The groups are shells around one centre, one inside the other: the same stretched ball of 6 dimensions in 6 sizes.
In the rows, 128 means zero.
Some rows, each with its group after it:
[214  55 187 130 151 123 156 140  76 109  47 110 131 181 150 147  66 141
 150  94 136 164 166 113 189] => T
[147 130 163 128 116 130 112 195 117 112  98 153 117 184 166 154 119 122
 138 150 130 132 155 116 146] => P
[177 124 126 107 114 141 103 119 109 119  99 185 135 181 155 149  62 139
 178 155 170 137 140 129 186] => T
[189 111 158 130 127  94 119 156  90 114  74 139 136 194 175 155  89 125
 143 120 121 157 145 118 167] => T
[192  82 186 141 143 137 136 171  83 106  66 112 117 174 155 140  98 134
 129 122 124 160 163 119 159] => E
[163 151 117 108 107 122  95 141 123 123 114 194 135 190 171 160  79 124
 165 161 159 125 139 131 166] => J
[163 122 139 103 111 117 118 145 122 119  92 179 138 190 158 162  75 133
 176 139 162 128 144 111 194] => L
[175 103 162 119 130 121 137 165 114 118  83 149 127 189 163 163  84 125
 151 122 145 129 165 117 167] => E
[156 133 139 109 106 105 110 157 120 119  93 178 137 197 168 164  88 126
 170 140 146 131 141 112 179] => P
[174 106 162 119 118 103 123 158 100 112  72 148 136 192 162 155  89 133
 160 123 134 151 143 106 187] => E
[139 127 170 122 112 123 121 206 126 110  95 153 119 183 160 158 125 124
 139 145 134 127 154 103 163] => E
[147 143 148 116 108 108 112 190 131 116 105 169 127 187 169 163 113 120
 142 148 140 123 146 110 166] => E
[175 113 133 105 116 126 114 119 108 123  86 181 140 197 161 160  54 134
 191 136 162 134 148 125 183] => R
[199 110 147 125 129 110 116 137  91 115  81 148 136 185 168 149  75 131
 147 129 138 156 143 126 176] => L
[165 105 165 124 119 142 113 159  96 108  78 148 123 181 151 142  95 139
 162 144 139 151 148 114 173] => T
[181  98 165 117 127 111 137 160 108 112  75 144 133 182 155 156  86 135
 151 120 146 142 151 105 196] => P
[189  93 164 128 141 150 134 154 100 114  84 139 119 175 156 148  79 131
 143 132 148 139 169 131 156] => J
[200  82 175 129 140 121 140 153  89 109  66 124 129 176 153 146  82 137
 140 114 138 157 156 113 186] => L
[165 123 167 134 126 132 117 194 110 109  97 140 115 173 163 147 120 124
 120 149 130 140 155 119 150] => E
[189  88 187 140 142 131 138 184  91 105  72 112 116 170 155 142 108 132
 117 124 125 155 162 114 163] => J
[138 135 144 113 107 140 105 168 125 120 102 181 123 195 165 161  95 123
 173 156 148 120 156 123 149] => T
[149 117 149  99 109 125 129 163 135 117  93 179 133 186 149 165  85 134
 175 139 168 116 152 102 200] => T
[161 146 125 112 109 118  99 148 120 123 108 186 133 195 174 162  83 122
 164 154 150 127 144 129 159] => R
[192 100 162 127 138 124 135 160 103 114  83 138 126 178 162 153  84 128
 135 125 143 141 161 123 168] => L
[182  88 190 142 136 127 130 181  82 104  64 112 118 179 159 141 110 133
 130 122 114 163 157 113 158] => R
[153 100 161 105 121 146 138 161 127 118  87 168 125 185 146 162  79 134
 177 134 166 117 167 110 183] => P
[169 119 142 114 111 125 104 137 100 115  85 170 135 190 159 149  78 137
 175 145 148 147 138 119 182] => J
[157 150 131 113 104  93 101 165 122 120 103 180 138 197 178 165  97 120
 154 146 140 131 136 116 170] => T
[187  81 168 120 141 152 143 146 103 115  76 142 122 177 148 151  68 136
 159 124 157 135 172 124 173] => P
[137 120 159 112 116 163 123 182 134 115 104 171 113 176 147 155 102 130
 160 159 162 112 166 115 162] => R
[155 129 140 103 109 127 117 158 131 117 102 182 132 181 153 159  87 133
 166 150 167 122 145 110 194] => E
[186 126 120 106 120 135 108 115 112 122 103 185 136 183 160 154  55 134
 171 151 172 132 145 135 182] => R
[152 117 145 104 115 150 123 153 130 119 100 181 125 182 148 159  78 134
 176 150 172 115 159 117 180] => P
[196 109 141 115 127 127 118 127  99 115  87 160 135 176 156 147  66 138
 156 138 159 147 143 124 192] => P
[173 119 154 128 122 128 108 159  97 113  87 151 125 186 167 148  94 128
 149 143 131 148 149 126 153] => L
[147 124 156 113 117 131 127 183 133 118 100 167 122 186 160 165 100 124
 154 143 152 115 162 112 165] => L
[205  93 145 112 136 122 136 120 101 119  78 156 138 183 156 156  51 136
 164 119 163 141 155 124 195] => J
[198  86 171 136 139 129 126 147  77 110  65 125 126 184 162 143  81 133
 147 120 126 164 157 126 160] => J
[167 109 163 124 118 126 114 162  97 110  77 148 127 187 159 148  96 134
 158 137 133 151 146 113 171] => L
[219  83 164 129 148 128 139 137  86 110  73 126 129 167 153 141  70 139
 131 119 148 158 155 125 187] => T
[176  63 191 123 142 161 154 163 101 109  63 127 116 175 137 148  80 141
 162 117 152 138 178 111 178] => R
[163 121 160 121 122 131 125 184 122 111  99 153 121 172 155 152 107 129
 133 146 149 129 154 112 174] => L
[203 116 139 126 134 135 113 135  96 114  97 153 128 170 161 142  75 133
 135 147 152 149 146 136 169] => R
[211  94 146 119 137 131 128 118  91 115  80 149 135 174 154 145  56 140
 154 128 160 151 150 129 191] => J
[167  88 181 130 131 152 128 169  94 108  72 134 116 180 149 144  95 136
 156 133 135 147 164 116 159] => E
[171 117 147 108 119 126 128 158 125 115  97 167 131 174 150 156  85 135
 152 141 166 127 148 110 199] => R
[164  97 160 110 128 156 137 156 122 116  89 162 121 177 143 156  77 136
 167 138 168 120 168 117 180] => P
[133 120 155 106 109 153 122 174 135 117  99 179 120 185 148 160  95 132
 177 153 164 112 161 110 172] => J

New rows, each followed by its group:
[154 119 157 118 120 156 120 175 123 113 102 163 115 172 149 150 100 132
 149 157 158 124 159 119 165] => P
[136 117 163 108 114 154 130 187 139 114 101 170 116 177 145 159 103 131
 161 152 164 109 164 107 174] => R
[211  74 172 129 147 118 147 141  85 114  61 123 131 184 159 152  66 133
 146 103 138 155 164 121 178] => R
[173 106 174 138 131 141 119 180  94 107  83 130 115 175 159 141 109 130
 131 141 126 151 158 122 148] => E
[185  90 158 118 129 141 126 131  94 114  73 151 130 184 151 148  65 140
 173 129 152 148 155 122 182] => L
[190  98 159 127 131 138 119 140  87 111  77 142 127 179 156 142  78 138
 154 135 141 156 151 125 171] => L
[139 113 167 108 117 138 140 194 142 115  97 164 119 180 148 165 104 128
 156 140 161 108 166 101 180] => T
[148 125 166 129 119 138 115 194 116 112  97 151 114 183 164 153 117 122
 139 150 131 131 160 118 142] => E
[188  97 166 122 128 116 130 155  97 109  73 139 132 177 154 147  87 138
 146 124 142 153 146 109 194] => E
[169 142 131 112 117 122 113 161 130 120 114 178 129 180 167 161  89 122
 142 153 160 120 149 126 169] => J
[167  74 182 114 132 151 150 163 111 111  68 141 122 178 137 153  81 142
 170 121 158 132 170 104 191] => R
[171  97 174 119 126 106 142 177 112 112  72 139 131 186 157 161  96 130
 149 114 138 138 156  99 189] => J
[166 152 132 118 109 101  99 169 120 116 109 173 133 184 174 157 104 122
 136 155 141 135 134 119 170] => J
[163 102 160 109 126 142 140 164 127 117  90 161 124 179 148 161  82 132
 161 134 165 118 166 112 183] => L
[154 109 170 123 120 147 121 178 110 108  87 149 117 176 149 146 105 135
 152 147 143 138 155 111 169] => P
[170  91 171 114 125 117 141 162 110 115  69 147 132 191 155 162  82 133
 167 115 145 136 160 104 188] => L
[179 116 150 118 131 134 130 163 121 117 100 157 124 175 159 157  86 126
 137 140 158 125 161 124 168] => E
[172 101 165 115 123  99 138 167 113 115  73 148 136 194 162 165  88 128
 157 113 140 136 154 102 188] => R
[138 108 168 115 114 140 125 178 120 116  83 161 121 195 156 161  97 128
 176 137 142 124 165 109 160] => J
[196  99 149 114 132 126 132 135 106 116  84 155 134 176 153 152  66 137
 155 128 162 140 152 120 195] => L
[190 115 134 108 125 127 124 131 115 119  96 171 136 177 155 155  64 135
 158 139 170 132 147 123 195] => E
[177 122 135 109 116 100 118 138 113 122  88 173 143 198 171 166  69 126
 170 128 150 135 144 118 184] => R
[157 104 178 127 123 141 125 186 107 107  81 140 117 178 151 147 111 134
 146 140 135 141 158 109 165] => L
[166  91 193 137 130 117 134 193  93 107  63 118 120 189 162 151 114 127
 139 117 111 153 161 105 155] => T
[190 103 156 128 130 140 115 142  88 111  81 145 125 177 157 140  80 137
 150 140 142 155 150 128 167] => P
[166 122 144 117 122 151 113 155 116 117 102 169 121 178 157 151  85 130
 155 156 158 128 157 129 159] => L
[146 104 175 119 117 127 130 183 115 114  77 150 123 194 158 161 101 128
 166 128 135 131 163 104 166] => P
[163 105 161 114 115 113 123 156 105 114  72 156 135 196 159 158  85 134
 175 125 139 143 147 105 186] => E
[150 146 137 114 106 140  98 170 126 113 115 180 123 173 156 148 105 132
 148 172 157 127 139 119 172] => T
[135 126 150 105 105 135 118 171 133 118  97 181 127 192 155 164  94 129
 178 148 158 116 155 108 176] => P
[185  70 193 129 140 135 150 172  94 106  60 117 121 175 145 146  92 139
 143 112 136 151 166 105 183] => E
[177 112 157 119 127 110 132 168 115 116  88 150 130 184 164 160  91 126
 141 127 144 133 155 113 177] => L
[183 104 147 113 130 150 129 141 114 116  94 162 125 172 148 150  70 136
 157 143 169 130 159 125 182] => P
[206  85 166 133 140 124 127 136  75 111  64 127 130 184 162 143  72 135
 148 117 130 165 154 127 168] => J
[158 115 145 105 114 127 123 147 121 121  89 177 133 195 159 165  73 130
 182 135 159 123 156 115 179] => L
[195  80 177 133 146 157 139 158  92 108  76 124 115 165 146 138  85 139
 134 131 146 149 167 125 167] => R
[169  83 169 112 132 161 143 153 114 114  79 153 120 176 138 152  73 140
 171 131 167 127 171 114 184] => J
[196  91 168 135 141 143 126 151  84 110  75 129 120 176 158 141  83 134
 140 130 135 156 161 129 157] => E
[150 107 176 129 126 156 125 190 112 110  89 143 109 178 154 149 111 128
 145 147 137 131 168 118 144] => J
[196  96 161 124 141 143 136 153 104 112  87 140 121 166 150 146  80 135
 134 134 156 140 161 124 176] => E
[158 118 142 101 109 128 119 145 124 117  92 181 135 186 150 159  76 138
 181 143 167 127 144 108 200] => R
[175 114 165 133 124 124 113 172  94 108  84 138 123 179 163 144 106 131
 135 141 126 154 147 118 160] => L
[175 140 124 106 115 112 114 148 130 121 111 184 136 181 166 162  79 126
 150 149 166 122 142 122 186] => R
[189  90 182 143 142 136 130 174  84 107  72 115 116 176 161 142 101 130
 126 126 120 158 163 124 148] => R
[150 149 134 118 106 122  94 167 118 118 108 179 127 192 174 158 101 121
 155 160 140 130 143 125 150] => J
[208  67 167 116 141 129 146 121  87 113  58 136 136 181 146 149  52 145
 170 107 156 154 158 115 204] => T
[163 141 143 122 115 126 106 175 119 113 109 165 123 175 165 150 108 126
 133 160 145 133 143 121 164] => L
[195 104 146 120 135 128 128 136 103 120  86 154 131 184 164 156  65 128
 154 129 153 138 160 131 168] => J
[188 115 158 128 131 111 127 171 108 112  90 141 127 176 166 153  98 126
 123 131 138 142 151 118 172] => E
[162 103 179 130 129 149 128 190 108 106  86 135 112 169 149 143 113 134
 133 143 138 140 161 112 162] => E
